The rows of a group lie close to one hidden flat surface of 14 dimensions, which passes through zero. Surfaces can cross.
Known rows, each followed by its group:
[ -7  -6  -2  26 -12   7  -1 -12   4   4   8   1  13   5  -6   7  -2  -5]  Q994
[ 22  -3   9 -12 -15   0  10 -11   4 -12   8  -3 -16   0 -27 -17   1   5]  Q490
[ -4 -21 -17  -4 -19  -4  -9   2 -12 -11   0  12  -7  -8  -1  11   6   2]  Q490
[ -6   2   5  -7   7   9 -11  -3  16  -5  20  11  -1  -9  10  -8 -17   8]  Q490
[  6  -4  -3   5   2  -3  -6  -9   3  20 -15   3  11   6   4   3 -21   8]  Q994
[ 10  13   0  -5   3  13   3 -10  33 -14   7   8  22  11   7  -6 -14   5]  Q994
[-14  17 -13  -2   2  17 -13   5 -12  -9   1 -15  -4   6  17 -16  12  -5]  Q106
[  4  15 -20  -7  16  13  -2  20   1 -10   5  12  17 -10   0   8   7   0]  Q942
[ 32   9  -1 -23  10  -5   6  -8  -3 -13   3  16   3   3   4 -14   1   7]  Q994
[ -1 -11 -11  -4   5  21   0  -3   5 -13  11  -1  22 -20 -13   4   0   8]  Q942
[-22  -1 -18 -30 -16 -13   5   9  -3   0  -6  -2  12   8  -6   6  -3   3]  Q106
[ 16   5 -10   5  10 -11 -14   8   8   7  12  10  14  17   8  -3  -4  -5]  Q942
[ -7  25   2   3   0   7 -15   5   5  12   4  12  15  -7 -10  13   0  -9]  Q490
[  3  -4  11   5  11   3  -2  19  -5 -10  -9   5 -27  10   2  13  14  -5]  Q106
[  4  -7  -1   1   4 -18   2   3 -20 -12  -2  -7 -16  -1 -16   1   0   8]  Q942
[ 10  14  -1  -2  15 -17  10   6 -20 -10   0  -6  -5  29  -4  -6  17  -1]  Q942
[  3 -17   4 -14  -7 -13  -5 -20   0   3  16   8   1  -5  15   6  14   8]  Q490
[  9  16   2  14   7 -13  -3 -13 -16 -14 -16   1  -3   7  11  -2  -7   4]  Q490
[  9   9  -2  -3 -11  -9  -2  -7   6   3   3   8  -2   0   6   5  12  -1]  Q490
[  5  -7  -2   2 -14   5  -1 -15   7  -2  -5   0 -12  -4  -8   6  -8  17]  Q490
[ 14 -19 -18  -6  -1   3   8   9  -4   0  -9   6   7 -10 -20  -4 -20  10]  Q942
[-22  10   0   9   0  11 -26   2   2  11  -1 -13  -3   2  12   6   4  -3]  Q994
[  0   8 -27  -4  -8 -17  12  19   4  18  -2  12  15  13  16   5   4  -8]  Q106
[  0  -8   9 -18  -3 -11  -5  -9   0  10  10  -4  -7   3   3 -21 -14   4]  Q942
[ 11 -14  -2  -8  11  11   4   7 -19 -16   1   8   4 -14 -10   1  11  -3]  Q106
[-27  16   0  -8   5  10  10 -12   0  11  16  -2  19 -22   0  -3 -10   9]  Q106
[-15   5  11  13  17  10  -1 -19  -1 -19  -3 -19  13 -14  11   4   1   7]  Q942
[-24  14   0   0   8 -13 -22  -6   3 -19  -4  -8  11  11   4  18  -9   9]  Q994
[ -2   9  -3  21   2   6  -5   2  -9  20  -2   2 -13   5   1  11   7   2]  Q942
[ -2   1  10  13   5  15  19 -13   6 -10 -11   3  10 -18  16  -1  -7   0]  Q490
[-13   4  -9   6   1   9 -10  -7 -16  15   7   2  -8  14  -2  12   8  12]  Q490
[ -1   7  10  -6   1 -12 -11 -11  11 -16  -1   2  15  -8 -10  12 -12   4]  Q942
[ -4  -5 -10  27  19  -3  19  37  -7   6  13   9   7  -8 -13  -4 -14 -14]  Q490
[ 15  -7 -14   5   1   6  13  -4 -19  -9   5  16   3  -2  18 -14   6  -3]  Q994
[-12   2   2  11 -15  -6  12  -3   3  -3   3   4   2 -10  14   5  13 -12]  Q942
[  8   6   3  -1  11 -14  -1  -9  -4   7  -2   8  14   2  -1  -1 -17   7]  Q106
[  5 -28  -3   4   5 -10  10  -4  -7  -3   3 -10   4 -26   9 -12  -5   4]  Q106
[  6  11  -6  15  14   8   2 -20  -8   2   7   5  15   3  21  -9  -5  10]  Q994
[ 16   6  12 -14  21  -5   3  25  -5  -6  -5   4  -3 -12 -10   9  19 -13]  Q942
[  2 -31 -18  -8 -16  -6   1 -10  17  15  24   2  -2   0  12  -6  -4  17]  Q490
[  6 -37 -11  -1  13   7 -11   9  -4  13   0  -2  -4 -22   2  13   3  14]  Q994
[ -1 -21   5 -30 -20  -6  19  -7   4  15   6   1  -1   6  -9  -1  10   1]  Q106
[ 22   7  -7 -25 -12  -8   8   3  -4 -23  -8  18  -3  10  -5   8  24  -4]  Q994
[ -1  14  11  22  12   0  15  -7  -3  18  -5   2  10 -23   4  15   4  -1]  Q942
[ -7   0 -16   8 -14   7  15   3  18  13   1  11  13   4  16  -4 -13  -4]  Q942
[ -8 -14   2 -17  -5 -21  20  14   2   5  -2  -7 -12  17   2   2  10  -4]  Q490
[ 23 -11 -10  14  13   6  -3   9 -10  -8  -7  -1  -2   3   9 -12   0  -4]  Q106
[ -6 -21   0  12 -11  10   6 -14  -5  -5  17   7 -21 -11   2   9  12  13]  Q994
[-14   5   7  -7   4   9   9 -20 -28   6   8   4  13   6   8  -7  13  -4]  Q106
[ -1  10  -1  -3   6 -20 -27  -5   4 -14  -7   6  15   1  -8   9 -31   9]  Q106
[-14 -23  -3  13  -1  19 -20 -15 -11  -7  -2  11   8  -8  19  11  -2   1]  Q994
[  0  -3   0  -9  11  15  -4  -4 -17  -3  21  16 -14  -2   9 -19  -4   8]  Q106
[  7   6 -13   6   4 -17   4  -5 -11 -12  14  -3  -4   4  -9  13  23  14]  Q994
[ -2   7  15   9   1 -19 -13  -3   4  -1 -10   3 -23  27  -2  13 -14   8]  Q106
[ 10   7  -7 -14  11  10 -15   7  10   0   5  -5   4  23  -7  -8  -3   7]  Q942
[  2  -9 -12   7 -24  -2   5 -11  11  -2 -12  -1  16  20  24   3  10 -12]  Q490
[ -2  10   3   6 -15 -12  22   5 -11 -18 -10  10   2   8  -4  -9  -2 -21]  Q994
[-28   2 -10   8  -8   3   7   9  -3 -19  -1  -9  10  11   4  -2   0 -12]  Q994
[ 17  16  12  -5   5 -21   0 -10  14  -5   4   2  -7   3  19  -7   2   3]  Q490
[-17 -24  10   5   9  -4  -6   0  11   6 -18 -20   2  15  15   3 -18   2]  Q106

New rows, each followed by its group:
[ 13 -29 -13   6  -2   4 -15   2  -5  -3   2  -2  -2   8  -3  -9  -7   1]  Q942
[  5  12 -13 -12 -10  -1  -8  -6   0   1 -11   9   3  -1 -15   3 -19  15]  Q942
[-13  12   7   2  -3  22   8 -34 -12 -13  20   0   2  13   9  -9  15   7]  Q994
[ 14  -4   5  -8 -11 -14  -1  -6  11  -5  -9  -3  29 -15 -16  -6 -17 -13]  Q490
[ 10  -2   7   8  15  -2   2   4  -1  -5  14   9  -1 -21  -8  -1  -6   1]  Q490
[  8  14 -19  -9  -2   4  10  -4 -17  -1  -8   7   4  11 -27   5  -3  16]  Q942
[  2 -11 -15 -32   3   8   1  16  14  14   6   3   0   7 -20  -1 -15  18]  Q106
[  7  -2  -7  -9 -14  -1  16   2   1  -3 -17 -16 -22  -1 -12 -11  -3  11]  Q490
[  6  14   3   2  11  -2  -8   0 -19 -12  17  16 -20  -5 -11  -6  -3   8]  Q490
[  2   5   4  11   1   2 -31   1  -1  -7  14   1  -1  -3   2  -5   1 -10]  Q994
[ -9   5   7  20   3   2 -10   2  21  -8  17 -14   4  -8 -10  10   4  -3]  Q994
[ 18 -11  -9  18  -6 -16   4  -6   9  -1  -6  -5   5  20  14  -2   3  -3]  Q490
[ 10   8  22  -6   7   4   4  12  10 -17   7   1 -28  16  -1  -1  22  -8]  Q490
[-16  17 -19   0   8  17 -31  12   3  -8   2  -9  20  -2   1   7   2  -3]  Q106
[  8  12  -8 -20  13  -2  20  13  10  -2  -6 -30  -6   3  -3 -19   6   9]  Q994
[ -6 -20   1   6 -19  -6  -7  10  22  -8  -1   8  -3   2   6  15  -2 -12]  Q106
[  1  12  -7  -4   5 -21   1  24   0  -4  -1 -18 -16  -1  -9 -11   2  -1]  Q994
[ 21 -11   2  13  -4  -3  -4 -21 -17 -10   0  -7  16 -13 -18   2  18  -4]  Q106
[-14   9  18  15 -19   8 -12 -13  -4  -5   2  -5  -2  11  -5 -16  -9 -19]  Q994
[  0  -7 -11  -8 -11 -18  -4  13  -9  -5  17  17  -2  -2 -10   0   0  -7]  Q490
[  2   0  21  17  -4   2  11 -16  -7   2 -14 -23 -10  -6  -9 -19 -11  -4]  Q994
[ -9  -6  -3 -13  11   4  -7  12  -8   6 -17 -12  26   4  -1  -5  -9 -12]  Q994
[ 40   1  10  21   9  16  -3  -9  18  12  15   6   4 -16 -13  -4   2   1]  Q106
[ -5 -10 -17 -16 -11   7   1  -1  13  13  13  -4   6 -10  14 -14  -2   7]  Q490
[-17   1 -18 -22   5  12 -18  23   0  -2  11  12   5   3   7   7   5  -3]  Q106
[  2  19  -9  -1 -12   4   3 -13   1   6   5  13  -6  17  14   0   7   7]  Q994
[ 13 -12   4  -6  -4 -12 -12   4 -17 -11  -9 -15  -2   2 -21 -16  -3 -10]  Q994
[  1  -3  10  25  -4  12 -12  -3   3  -8  -2 -10 -17   8 -25  19  11   3]  Q106
[ -8 -13 -17   4   2  10   5  15  15  29  10  -5  10 -16   2   7   3   3]  Q490
[  8 -21   0   1  -2 -15  29   0   0  -7   2  -5 -14   7   9 -13   2   4]  Q490
[  2  -5  -9  -6   7   6 -15  26  -5 -16   4  -2 -25  -4  -8  -7  -1   1]  Q490
[ -5 -14   9   8  -4   5   5  11  18   5  29   9  11  -9 -23   6  -2 -13]  Q994
[-4  9  7  2 11 10 -4  9 12 17 11 -1  2 10 12 11 23 -8]  Q490
[ -9  -8 -21   6  -9  -7  13  14   9  30   1  -5   9   6  10   8   8  -3]  Q490
[  3 -12  -5  -3   2   4  17  13   0  11  -2 -11  -4 -26 -17  -2  -2   6]  Q490
[-12  -3 -11   0   0  21  -7   2   1   3  24  12  -2  -3  17   5  17   1]  Q994
[ 23  -9   3  -2   9   4   7   5  23  12   6 -20  11 -13   1 -17   5  -5]  Q490
[  4 -18   7  16   3   3   1   2   6   7  -4  10  -2  20  -6  14  -8  -1]  Q106
[ 11   2   9  16   5   3   7  -2   9   4   5  -8  -7 -23   3  -7   3   1]  Q106
[ -9   1 -21  10   8  -5   4  10 -24   1   2   8  -9 -11  22   2   6   6]  Q490
[-20 -13  13 -18  11 -10  -7   3  13   4   1  -6  13  15  17   2  -8  -5]  Q490
[  1  11  18   3  -3   0  10  -8   1 -11  16  28  -7 -12 -13   8  -1  -2]  Q490
[ -4  10  -3  -9  11  25  -5  15  15   9  -5 -21  -2   1  -6   1  10   3]  Q106
[ -8  24  15  -4  -9  28  -2 -11  20  -2   8   8   3  11 -10  -5 -11  -4]  Q490
[ -2   5  23 -24   0  13  -8  -2  -7  12 -15   2 -18  14 -17   4   3   1]  Q942
[ -1   0   0   0  11   8 -11  27   9  -4   1   1 -18 -18 -13  10  -4   4]  Q490
[ -2 -18   2 -15  12  -5 -11   7 -11   8  19  18  -8   0  17   4  14  -2]  Q106
[ -7   7 -26  14  -7  15  -7   1   5  10  28   5  11  -8   2  -5   0   5]  Q106
[ 3 -6  1 -7 -1 22 -3 -8 14  7 -2 23 16 -1 16 10 -3 -1]  Q994
[ 11 -12 -12 -11   1 -10 -27  17   6  14   6   0 -24  -9  -6  16  13  12]  Q994
[ 28 -21  -3   2  -6 -14  10  -8  12  27   8   2   7   1  -5  -3   0   5]  Q106
[  3 -29   1 -12   3  14   0  18 -18   8   3  18  -6  10  10 -10  11 -20]  Q942
[-10   9   2   1 -14  14   5  -6  -4 -16 -12   1   9   9   8  -9   0 -16]  Q106
